The rows are grouped in 4 ways, from coarse to fine. Each group lies inside one group of the grouping before and may be the whole of it. The rows also spread widely along 13 directions, which tell nothing about the answers.
In the rows, zero is written as 128.
Known rows, each followed by its group in each grouping:
[116 120 128 126 169 129 115 122 117 123 132  69 190 126  99 139 114 146
  99 149 129 174  92  75 120  97 187 129 155 122] => Kizit j_113 fugo fuvik
[132 149 149 146 157 126 145 153 152 119 133 166 132  74 134 165  98 129
 134 121 110 134  66 140  63 140 164 113 102 110] => Das j_575 leta zelu
[128 158 155 133 191 140 126 122 118 144 105 134 138  95  47 130 193 107
 130 160 105 136 137 138 103 169 143  92 106  96] => Kizit j_682 Ven Gune
[ 99  91 115 149 105  95  78 125 101 171 100 106 100 147 121 143 120 170
 102 129  91 153  84  84  62 118 153 151 116 140] => Das j_575 Verid verof
[130 179 169 118 173 184 159 139 148  90 121 155 127  88  65 109 196 109
 172 135 109 129 123 144  88 171 131  32 146 132] => Das j_267 pupel pural
[134  97 163 151 160 143 185 102 195  69 128  94 186 109 127  93  87 106
 149 151 168 129  71  54 113 123 103 179 123  68] => Das j_266 lisi fibo
[192  98 116 158 130 135 142  98 145 110 122 136 140 127 116 136 102 107
 129 101 109 129  91 103  94 136  46 130 177 136] => Kizit j_561 pabu femas
[126 132 154 119 159 164 169 164 139  86 163 114 158 145 141 164  87 164
 125 133 155 141 120 131 107 118 186  68 159 133] => Kizit j_561 pabu gigub
[113 133 127 154 157 117 166 120 127  88 109 173 136 134  96  88 150 108
 131 131 129 114 113 120  84 149 101 111  73 104] => Kizit j_113 Zikot Fatap
[154  91 164 164 151 106 184 115 170 129 122 143  97  85 124  78 152 108
 159 140 149 124  87 128  98 187  49 139 141 118] => Das j_266 lisi duben
[136 164 149 166 169 122 119 127 102  71 137 105 227 114 147 105 137 136
 138 121  99 150  94  95 118 125 152 103 152 136] => Das j_266 Mek ril
[ 81 104 109 125 162 111 181 150 152 132 124 173 107  95  73 127 105 109
  96 139 170 112  95 150  78 125 150 138  35  99] => Kizit j_682 Ven Pok
[120 110 161 120 141 135 113 112 130 139 131  77 122 152  95 147 145 173
 140 134 145 154 120  93  92 119 136 129 162 107] => Das j_266 Mek gal
[163  90 120 174 154 103 181 131 170 136 119 157 118  35 119 102 120  75
 121 133 121 131  65 148  99 168  61 147 135 143] => Kizit j_113 fugo suze
[104 110 149 136 143  78 149 117 128 106 149 127 145 151 128 142 107 182
 130 102 187 116  98 129  81  83 119 181 101  99] => Das j_267 Fogun zode
[131 117 123 147 155 134 163 111 140  51 135 116 205 169 135 118  71 120
 116 127 151 123  98  64 112  94 127 136 114  87] => Kizit j_113 gulas nop
[ 89 108 146 142 154 106 132 173 134 152 135  71 112 124 135 136 124 123
 141 171 132 137 121 170  88 110 143  93 110  93] => Das j_575 leta bal
[ 79 104 145 147 134 133 122 124 120 121 101  97 139 161 106 112 140 151
 115 154 126 133 134  81 105 139 166 138  91 111] => Das j_266 Mek gal
[174 120 129 143 192 127 166 106 150 118 123 136 162 109  87 119 111  71
 110 154 130 138 101 110 131 163 112 116 133  78] => Kizit j_113 fugo fuvik
[178 144 157 145 147 152 152 118 153  81 151 143 164 117 103 186 132 117
 162  75 132  82 145 188  94 100  50 121 142 101] => Das j_575 Verid verof
[185 124 153 134 143 159 160 133 139 120 136 147  99 146 120 141 133 120
 145 126 116 116 142 154 114 184  92  47 190 137] => Das j_267 pupel pural
[ 96 123 160 128 125 145 114 147 121 100 145  49 151 187 139 180 116 190
 149 134 143 140 145 123  75  60 143 111 151 109] => Kizit j_561 pabu femas
[139 128 158  99 162 194 149 130 161 125 126 111 101 158  67 154 129 106
 141 164 135 134 141 115 101 158 150  54 137  66] => Das j_266 lisi fibo
[120 143 153 149 185  85 157 151 122 125 144 133 141  78 124 115 153 130
 139 145 142 149  90 165  90 136 129 102 119 117] => Kizit j_113 gulas nop
[125 162 145 166 139 119 120 140  82 110 106 184 130 156 139 146 146 158
 119 118  79 123 135 133  73 174 158  83  94 139] => Kizit j_561 pabu femas
[189  84 130 142 151 160 180  98 165  98 131 117 144 119 106  84 125 101
 136 131 136 142  96  80 135 167  55 101 216 150] => Kizit j_113 Zikot Fatap
[192 117 172 153 126 152 149 122 150  87 153 104 158 177 177 204  64 164
 140 117 136 118 139 112 106 121 108 131 185  90] => Kizit j_113 Zikot Fatap
[169  95 143 184 144 159 168  86 178  76  89 128 170 132 117  83 118  65
 145 140 101  95 118  69 130 176  44 148 125  90] => Das j_575 leta zelu
[133 137 174 140 134 148 128 125 124 116 119 128 112 131 128 128 171 188
 149 131 106 162 104  80  75 166 144  93 186 160] => Kizit j_113 fugo fuvik
[106 163 173 136 193 115 136 122 127  91 129  77 170 129 110  83 174 136
 172 174 136 174  88  78  83 119 137  93 146  77] => Kizit j_113 fugo fuvik
[123 135 135  95 158 176 163 110 131  78 137 134 134 162  57  82 178 138
 151 111 152 131 126 103 110 134 110  42 175 153] => Das j_267 pupel pural
[151 118 148 136 139 133 168 122 119 122 131 200 106 123 122 130 140 186
 105 101 134 137 107 110 105 198 155 102 158 185] => Kizit j_113 Zikot Fatap
[131 108 131 150 135 141 128 125 133 110 126  93 171 113 103 146 131 136
 124 117 122 122 122 119 107 100 100 144 144 142] => Kizit j_682 Ven Pok
[117 139 157 123 168 150 147 165 134 124 147  99 130  89 110 124 159 145
 152 152 130 158 101 138  90 136 151  57 173 151] => Kizit j_682 Ven Pok
[115  86  92 136 173  88 151 135 116 131 135  87 165 148 117  89  74  90
  84 167 151 143  92 111 143 116 153 110 117 105] => Das j_267 pupel pural

New rows, each followed by its group in each grouping:
[142 107 144 129 115 169  91 111 122 140 111  95 125 177 108 179 107 168
 107 130  97 150 130  62 101 145 174 115 166 123] => Das j_266 Mek gal
[117 129 132 109 169 141 149 102 146  84 137 106 164 148  66 123 123 133
 141 124 167 145  91  84  81  80 115 123 127  83] => Kizit j_561 pabu gigub
[134 109 166 173 151 124 124  96 144 108 107  71 187 120 118 112 137 125
 138 150 121 133 120  76 127 134 104 183 131  88] => Das j_266 Mek ril
[152 141 119 128 153 123 137 110 113 102 137 167 136 143  98 125 132 144
 133  96 130 139  81  95  70 128 106  94 148 132] => Kizit j_682 Ven Pok
[109 135 139 149 183 143 126 105 156 112  90  71 186  66  45  88 175  67
 143 180 105 155  95  87 105 116 109 143 101  75] => Kizit j_113 Zikot Fatap
[139 128 152 147 167 118 169 113 155  88 130 115 158 146  99 128 119  88
 153 138 160  90 141 154 108 109  64 138  92  43] => Das j_267 pupel pural
[121 115 119 165 156 119 169 129 153  95 116 146 155  83  85 116 137  79
 133 119 134  99 113 169  89 112  58 145  71 108] => Kizit j_561 pabu gigub
[143 126 159 145 143 148 176 122 169  69 138 139 126 165 131 124 108 114
 170 125 155 101 122 120  78 132  73 106 117  65] => Das j_266 Mek ril
[114 134 156 146 145 120 159 148 115 106 141 168 124 120 133 115 170 170
 144  96 133 114 125 165  94 154 124  84 134 174] => Das j_575 leta bal
[119 125 115  98 172 133 124 116 140 151 113 117 111 145  58 135  92 100
 104 172 130 162  77  74  85 132 186  96 103  56] => Das j_267 pupel pural
[126 125 124 132 166 113 141 104 122  85 145 119 191 130 114  93 112 147
 121 107 152 158  60  64 108 108 144 131 149 131] => Das j_266 Mek ril
[134 147 142 125 170 139 126 129 147 162 102 151  82  99  49 163 147  91
 135 162 107 134 109 138  56 157 129 100  81  55] => Kizit j_682 Ven Pok
[147 106 155 151 131 145 127 131 108 110 136  92 147 175 162 112 142 174
 138 124 106 141 134  93 131 160 128  69 215 178] => Das j_575 leta bal
[125  95 123 107 142 197 179 127 190 134 112 164  97  66   8 166 146  95
 110 114 150  93 140 164  98 138  99 132  94 132] => Kizit j_682 Ven Pok
[116  84 167 146  79 176 138 139 161 100 120  86  96 176 150 170 111 192
 155 122 132 119 141  98  62 109  98 133 164 141] => Kizit j_561 pabu gigub
[138  73 125 167 132  73 148 125 150 154 123 122 107  98 130 125  99 113
 121 131 142 119  82 148  89 127  69 178 114 113] => Das j_267 Fogun zode
[147 106 194 160 127 141 156  98 184  91 118 101 126 154 147 135 105 151
 172 143 151 119 110  64  81 145  83 180 137  56] => Das j_266 Mek ril
[152  86 124 102 153 181 117 106 178 161 122  57 125 104  33 168 121  91
 126 143 125 149 111 108 113 101 104 121 175  93] => Das j_575 leta bal
[142 212 185 154 207  69 114 116  93 102 137 129 192 107 117 132 172 136
 170 136 116 146  96 144  81 124 134 115 111  55] => Das j_267 pupel pural
[140 106 127 144 135 182 127 113 134  99 109  88 173 133  79 131 147 119
 121 124 102 128 143 102 126 123 102 108 165 156] => Kizit j_561 pabu gigub
[116 119 147  88 182 165 181 117 196  94 144 116 147 137  66 153  65 109
 130 151 192 129  86  83  91  96 169 134  93  25] => Das j_575 Verid verof
[140 120 152 148 117 146 156 103 154  95 107 200 106 135 116 130 124 159
 137  93 119 109  89  77  63 170 114 142 112 130] => Das j_575 Verid verof
[126 113 162 160 129  80 154 106 114 113 129 178 120 132 138 130 147 213
 129  83 157 125  97 115  73 146 101 181 123 157] => Kizit j_561 pabu gigub
[ 88 101 150 151 141 100 134 130 121  98 140  61 170 161 131 112 144 159
 149 127 159 114 136 136 105  70  92 150 121 110] => Das j_575 Verid verof
[134  61  88 132  95 172 127 117 110 124 111 125 109 212 108 119 103 140
  79 111 111 119 151  79 132 157 127  81 161 180] => Das j_266 Mek ril
[109 125 107 120 165 159 119 128 136 120 108  90 140 136  57  96 141  70
 132 164  99 145 103  96  95 119 132  59 118  92] => Das j_575 Verid verof
[135  88 142 164 144 141 171 141 160 109 124 110 160 105 131 129 100 102
 115 143 135 100 135 149 142 145 114 139 122 128] => Das j_267 Fogun zode
[104  95 128 162 110 103 139 122 127 111 112 150 130 119 132 110 129 166
 118  98 128 118  87 106  80 126 111 166 112 170] => Das j_267 Fogun zode
[121 126 144 123 144 183 142 123 140 134  99 160 109  92  43 138 182 138
 116 125 109 125 134 116  96 175 145 102 125 162] => Kizit j_682 Ven Gune
[134  95 149 148 167 137 184 116 138 136 100 167 110 133  81  96 157 113
 103 159 143 101 158 123 141 218 120 120  99 119] => Kizit j_682 Ven Gune
[179 119 153 170 144 140 143 133 141 152 107 166  91  95 114 145 149  93
 133 136  84 112 139 169 105 216  91  89 135 124] => Das j_266 Mek gal
[131 102 115 125 113 155 148 115 158  87 129 148 134 163 103 166  67 133
 116  92 146 101 104 101  76  92 116 143 107 105] => Das j_267 Fogun zode
[117 100 150 121 160 169 153 145 179 115 149  38 172  75  68 166 133 113
 146 144 166 123 138 164 117  60  96 142 151 108] => Kizit j_682 Ven Pok
[ 70 108 114 134 142 145 143 132 155 131  83 140  94  91  51  74 166  82
 128 159 112 133  86 105  65 149 128 108  53 111] => Das j_266 lisi fibo
[117  90  83 134 129 124 134 113 106 131 103 163 115 176  88 124  97 129
  72 120 119 130 109  89  95 144 144 115  94 139] => Kizit j_561 pabu femas
[177 118 112 134 154 154 135 111 131  90 140 111 189 172 120 152  59 100
 106 121 120 125 111  89 133 117 133  95 164 100] => Das j_267 Fogun zode
[186 147 112 162 132 127 134 102 128  88 120 215 132 105 122 114 121 110
 141  68  80 132  48  91  55 167  76  96 146 151] => Das j_266 Mek gal
[103 166 120 120 172 122 137 124  91  70 147 159 195 133  90 105 152 149
 122  86 140 138  90 115  93  99 165  83 108 147] => Das j_266 lisi duben
[ 88 119 117 111 161 141 158 120 172 120 112 153 118  74  29 121 138  89
 124 128 155 124  76 127  64 106 125 145  47  82] => Das j_266 lisi fibo
[ 70 135 142 143 147  91 121 166 114 158 111 128 103 122 104 169 126 133
 111 159 126 114 136 186  70 116 179 131  30  76] => Das j_267 pupel pural
[ 71  86 140 145 144 115 164 155 144 123 124  87 125 144 115 119 121 131
 123 167 168 107 142 144  98 106 125 142  72  94] => Kizit j_682 Ven Gune
[135  84 140 128 149 131 162 101 139 115 130 109 139 206  97 168  90 142
  97 136 179 104 168 113 130 117 119 161 107  61] => Kizit j_113 fugo fuvik
[165 162 126 128 171  99 112 124  86 109 174 139 182 137 117 177 116 153
 124  74 134 143 100 160  95  90 134  91 158 121] => Das j_266 Mek gal
[162  97 136 169 115 150  99 111 168 122 108  61 158  98 125 156 106 103
 152 126  78 136  87  88  84  98  64 159 171 111] => Das j_575 leta bal
[133  93 131 136 116 190 173 104 151  46 135 108 184 180  88 143 131 139
 131  83 162  77 186 128 134  83  57 137 142 140] => Kizit j_113 Zikot Fatap
